All rows are made from the same 14 directions, up to rounding. Whole rows:
[[  1  32 -47  -6   5 -11 -25  10 -35   6  15 -41  -2  19  51  49  36  21
   23]
 [-24  19 -63  -1   9 -15 -50  34 -41  -9   7 -34  -4 -24  24  14 -24   4
   -6]
 [-21  31  19   4  -5  13  22  13  -1  19  -7   8 -18   0 -51 -27 -14  25
   32]
 [-19 -32 -15  12  41  21 -22  19 -39  17 -47 -24   5  16 -34   4 -30 -51
  -31]
 [ 36  -3 -13  25   6  -9  -8 -27 -20 -15  52   7 -22  22  17 -39  14 -22
   20]
 [ -1  21  16   9 -16  -5  24 -11  56 -10   5   8  -9  11 -12  16  27  15
   13]
 [  8  -4   1  -2  12   7  -7 -26  64 -15 -10  43 -43   2  -4  28  14 -19
    8]
 [ -2 -41  24  12  35 -23 -23 -39   1  26  -4  22  22 -51  30 -49   2  51
    1]
 [ 25  16   2  10  16  10   1  -8 -10  -4  32  -8  -6   8 -22  37  43  -9
  -11]
 [ 39  -1   7 -13 -21  61  -2 -36 -33  24 -27  22 -40  27  12 -15 -20  10
   21]
 [-19  35 -22 -27  -1  37 -31  32  -9   9   5  11 -37 -22  11 -30 -30  21
    4]
 [  1   9  31  11  38  11  16  -2  22   2   6  19 -26  31 -39  34  54 -24
   12]
 [  6  -5  17  32  28  27  -4 -20  -8  24 -17 -27 -17  28 -32 -31   2  -6
   -2]
 [  6 -12   0   7  11   6 -23 -42 -31 -32  -3 -37   3 -52  50  -1 -22  10
  -46]
 [ 25 -31  21  21   6 -13  23 -37 -10   4 -12  24   7  26 -17  21  24 -16
   19]
 [  9  -2  -2 -27 -48 -33  -1  27  20  -7  -9  27 -14  -1   0  12 -25  12
   30]
 [-35  43 -14  25  -1  21  25  31  -9 -26  19  18 -18  39 -35  17  25 -27
   18]
 [ 17   4  13   9 -20  23   5 -22  36 -32  -8  47 -52  24  -2  19  11 -17
   11]]

Rows cut short, each followed by the rest of it:
[ 14  16  28  -2  -3 -48  29  10 -54 -25  37 -34 -15   8 -17   5]
[  2 -17  37]
[-13 -38  13  -6  49  -5   2 -42   7  10 -27 -23   6 -21  22 -45]
[-36 -29 -10]
[ 15 -21  34 -17  10  21   7  -2  39  22 -26   4  -5   3 -36  -7]
[-10 -18 -22]
[ -8  14  -7 -13  -8  57 -19  18 -37  -4  -6   8   3 -31   5  12]
[-12  17 -48]
[-15  -8   4 -13  31 -15  -9  28  -8  19  -3  -4  24   2   8  35]
[37  4 -4]
[ -2   5 -10 -11   4   5  26  49 -52  14  14  10  21  46 -38  26]
[ 18 -46  13]
[ -4   7   5   2  -7 -21  29   3   0 -29  33  42  -7 -19 -40  -9]
[-14 -26  17]
[  8 -24 -18  -3  -4  -2 -21   2 -58 -17  20   6   4 -19  35 -52]
[-43 -21 -13]
[ 15  15  -1  29 -33 -28  10 -17 -17 -17  -6 -53 -11  11 -19  11]
[-17  13  19]
[-26 -12  31  15  -2 -14 -27  -6  21 -24 -40  11 -36 -34  17 -10]
[-21  38   0]
[-36  -3  -5  47  13 -38  -1  -3  18   0  -9 -32  28  10   9 -12]
[22 26 10]
[-14  36 -69  18   9  28 -29  24   9  19  29 -30  11   6 -17 -21]
[ -2  -1 -20]
[  5   3  16 -33   7  13  -6 -15 -33   9 -41  -4 -39 -27  -6  23]
[-39  10  19]
[  1   8  34 -30  39  20 -13  31   0 -11  15  12 -40   8   7  22]
[ 35 -28 -12]
[  0 -17  31  22 -16 -55  15   7  -5 -10   2   1  -6   2 -31 -37]
[-21   5  35]
[ -1  38   6   8 -19  -1  16  16  35  13   1   7 -15  22 -48  40]
[35 29 30]
[ -7  14 -43 -24  -6  -7   9  12 -30  34   6  -4  13  -8 -20 -29]
[-48  -4  37]
[ 36 -17 -25  33 -36  10   9 -41 -28  -6   6 -16  34  15   9  -7]
[ -8  -3 -21]
[ -1  32 -28 -31  20  27  -6 -32  38  17 -20 -13 -44 -27 -17  13]
[-38  -5  15]
[-19   6   5  -2  13  18  35 -64  16  26 -42  14  12 -28  -7  11]
[-13  33  24]
[ 28  27  18  -7  -9  32 -21  37 -11 -10  30 -24 -48  22 -16 -16]
[  7 -12 -18]
[-28 -15  -3  -8  21 -21   0 -13  62   5 -37  38 -20   8  14  11]
[ 2 -7 38]
[-19   3   6  12  17  19 -30  18 -26   1 -30 -44 -21  16  20  -6]
[ -2   6 -15]
[ -4   3 -14   3 -17 -16   4  -7 -40   3  -9 -20   9  -8   9  -8]
[-28  18  21]
[ -3  -3  40   2  12  20  -6  41  25  -7  11   7 -17  20 -25 -21]
[ 21 -21 -31]
[ 27 -23  37   0 -34  23  25 -22 -19 -29  10  15  11   7  31 -32]
[ -8 -13 -29]
[-13  40   7   2  46  -1  13 -17  27  26  18 -36  -4 -14 -30  15]
[35 22 15]
[-25  -1 -13  11 -24   8  10   2 -26 -10 -33 -18   9  15  19  -9]
[-30   0   2]
[ -8 -13  55   2  12  15  59 -42 -33 -14  -4  38  33 -10  13  25]
[36  4 -2]
[ -9  -5 -34 -15  14 -11 -21  16  -7 -12   8   6 -14  12  38   2]
[ -5 -33  10]
[ 16  -5  17  12  74  31  14 -45 -27  15  48  -1  20 -10  -3 -16]
[ 49 -25 -27]
[ -9  30  23  -4 -15   5  53   5 -32 -23  18 -32  23  -6 -24  17]
[  1  -9 -13]
[  4  -3   3  56 -26  22   9  -7  10 -22   7  28  -9  69   6 -20]
[ 39 -10   6]
[ 15 -10 -11  32 -10   4   2 -25 -19  24 -10  13   6  29 -13 -10]
[ 9 17 28]
[-13  14 -40 -37  14  -9  -8  40  31  38  26  -8  30  26  41  -4]
[31  0 15]
[ 14 -14   2  -5 -11  -1   1 -17   2  17 -32 -14 -15  13  -8 -19]
[-36  -4  19]
[-11   7  17 -44  -7   4  34   3  61   2   4  48   0  -8   7  -1]
[ 2 -6 16]
[ 22   3  -5  40  12  -1 -29 -22 -61 -14  35  10 -18 -30 -17 -12]
[ 4 20 -1]
[  2  -4 -37  11  13  23  -5 -32   8  29 -39 -11  -7   7 -37   5]
[-34 -16   6]
[ 16 -39 -40  -8  38 -35 -59  15 -29  46   3  25  16 -22   0   6]
[ 1  9 14]
[ 14  25  21 -20   6 -21  -3  18  23  -4  35 -20 -42  -8 -20 -23]
[-6 -3 21]
[-55   2  16  -5  49  17  15  18  11  27 -32 -24  15  13  -3 -21]
[  4 -10  -3]
[ 23 -26  12 -35  14 -15 -36  24  -5  37  -8  15  -4 -32 -17   2]
[-15  16  -2]
[  3   7  34   6   2  21  -2  20   4   3 -30  -1 -37  34 -37  37]
[24 -3  3]
[ 22 -11 -11 -16  22 -17 -21   8  18  -2  12 -20   2  23  35  54]
[ 48 -24 -14]
[ 31  -8   9 -32 -21   2  33 -23   3  14  -7 -15  -2   5 -16 -26]
[-48 -27  13]
[  2  23   2  17  15   6  -4 -11   7   1  23 -41  16 -52 -47   2]
[ -3  22 -42]
[ 20  13 -22   0 -20   0 -10 -21 -12 -43   8 -27 -53  17  36  -8]
[-32 -33  14]
[ -6  -8 -25   8  33  18  12 -55 -25 -12  17  16  13 -46   0 -30]
[-36 -31 -15]
[-30  26   0  38   3  25   0 -17 -20 -38  -9  43 -31 -43 -44  25]
[-10  18  -4]
[  5  31  17  23 -29 -14  26  19 -29 -25  20 -17  -4  29 -23  39]
[36  9 17]
[ 12   4   7 -28  32 -10 -34  -7   1  18   7 -52 -21  -8  62 -14]
[11 21  6]
[ 18  11 -10  -8 -33 -67  17   3   5   2  36 -25  31 -17   2   6]
[ 1 31 31]
[-10  40   8 -10 -30  30  31 -18  22 -19 -17 -21  -4  -6   8  43]
[  5  21 -11]
[ -3 -13 -13 -26   6 -21 -23   0  -1   6 -14  27   2 -28  36  36]
[ 4 23 13]
[-35  30  10  21  28  36  21 -19 -12 -26   9 -26 -10  -4   6 -20]
[  5 -12 -18]
[ 22  17  27 -27   4  30  10   7   5  15  -9 -40 -40  35 -16  -8]
[ -8 -25   5]
[ 31 -32  -6   5 -19  13  -7   5 -27  29 -44 -24   4  36 -41   1]
[-37 -26  -9]
[  1  -3  -1   4 -20  13 -17 -18  21 -37  -6  25 -25 -17  39  -1]
[-10   7 -16]
[-45  22 -10 -17 -19 -24  -2  54  19  14   7   8  16   2  30 -33]
[ 0 41 32]
[ 61 -38  30   3   3 -51 -29   0  -2  -1  32 -15   2  -2   4  10]
[ 31   2 -12]
[ -6  -4 -10 -18   5  46   8 -10  16 -12  -4  49 -10   6  20  -3]
[ -4 -34 -15]
[-15 -22  17  51 -31 -30  21 -31 -26 -47 -31  -2  32   5  31  49]
[24 24 -7]
[  1  40 -18 -13 -21   9 -21  48 -10   2  30  15 -11 -15 -20  29]
[17 32  1]
[ 25  28 -22 -29  -8   3   8  -5  -6  27  20 -16 -16  -6 -28 -13]
[-29  -1  31]
[ -9   9 -22  20 -11  21 -10  28  51  20  12  23  17  29 -20 -15]
[ 29  10 -13]
[ 16 -38  16  18  -3 -36   8   5  21  24 -16  19  20  30 -40   6]
[16 -7 18]
[-16  -2 -20  27 -11 -25  14 -18  39  13 -18   1  21   7 -22  -2]
[-4 16 23]
[ 25   5  16 -18  14 -21 -16   0  50   3  32   0 -30 -26 -17 -18]
[0 1 2]
[-45  -1  29 -29   8 -31  16  59 -18 -13  -2   0  26 -25   1  10]
[-3 -2 -8]
[ 14 -18   5  -7  56  17 -29   8  -6  14  23  22  -6 -39 -52  -5]
[ -2 -31 -40]
[-50 -11 -24   9  18 -20  16   2  63   4 -21  32  37   9  10  17]
[22 -8  9]
[ -3   9  -5 -10  11  25  15 -11 -23   9  12  -3  18 -10   6  -9]
[ -1  -4 -11]
[ -9  10   3  -7 -13 -14  21  -4  62 -34  -3  10 -36  17  -2  -2]
[-15 -37  19]
[ 13  -9  27 -39   7  -7  24   8  56  31 -22  -7   7  28 -13  34]
[ 23 -15   9]
[ 39 -17  21   1  -1  15  -5  12  31  46  23  -5  41  14 -29 -18]
[ 38  17 -37]
[-10   0 -21  26  43  23 -53  18  -4  28  -8 -14  -9   5 -18   0]
[ 22  10 -23]
[-13   3  44 -57  29 -12  13  33 -12   6  17  20   8 -34  16  19]
[22  7  2]
[ 13 -10 -32  33  -4  31   1 -23 -37   2  15   8  29   4 -13 -22]
[ -9 -16 -26]
[-11  50  20 -39 -19  10  51   2  31  -3  31  -2 -10 -21 -15 -32]
[-21   9  22]
[ -7 -19  21  -6  17 -19  27 -32 -15 -12 -11 -10  15  -6  30   4]
[ -1 -15   8]
[  2  12 -32 -14  36 -14  -8   4 -36  12  36 -41   8   3  23  -8]
[  6 -23  10]
[ 17   0  42 -22 -21  -7   3  17   2   6  23   2  -6  17  50 -38]
[24 33 16]
[  8 -20 -52  27 -14 -22 -20   3   0   7  -1 -11  20  -4 -40 -21]
[-45 -22 -10]
[ 10  16 -15 -10 -21  10  30 -10  19  25 -23 -19  -1  54 -10  25]
[  5 -11  34]
[ 34   1 -16   6 -37   1  23 -41  12  11  11  16  21   0  -8   1]
[-3 17 13]
[ -7  35 -13 -19   3   6  27 -16  10   6  14  23 -35  -6 -27 -20]
[-27 -10  53]
[  9  -8 -34  47 -23 -27 -20  17   8 -21  37  12  11  12 -22 -26]
[  1 -11  -8]
[ 16   8   7  -1  13 -24  18 -27 -27  -2  34   7   9 -18   4  19]
[26 12 25]
[-12  30 -50 -22 -29  11  13  13  -1   3 -18   2  -8  -3 -31  29]
[-45 -14  21]
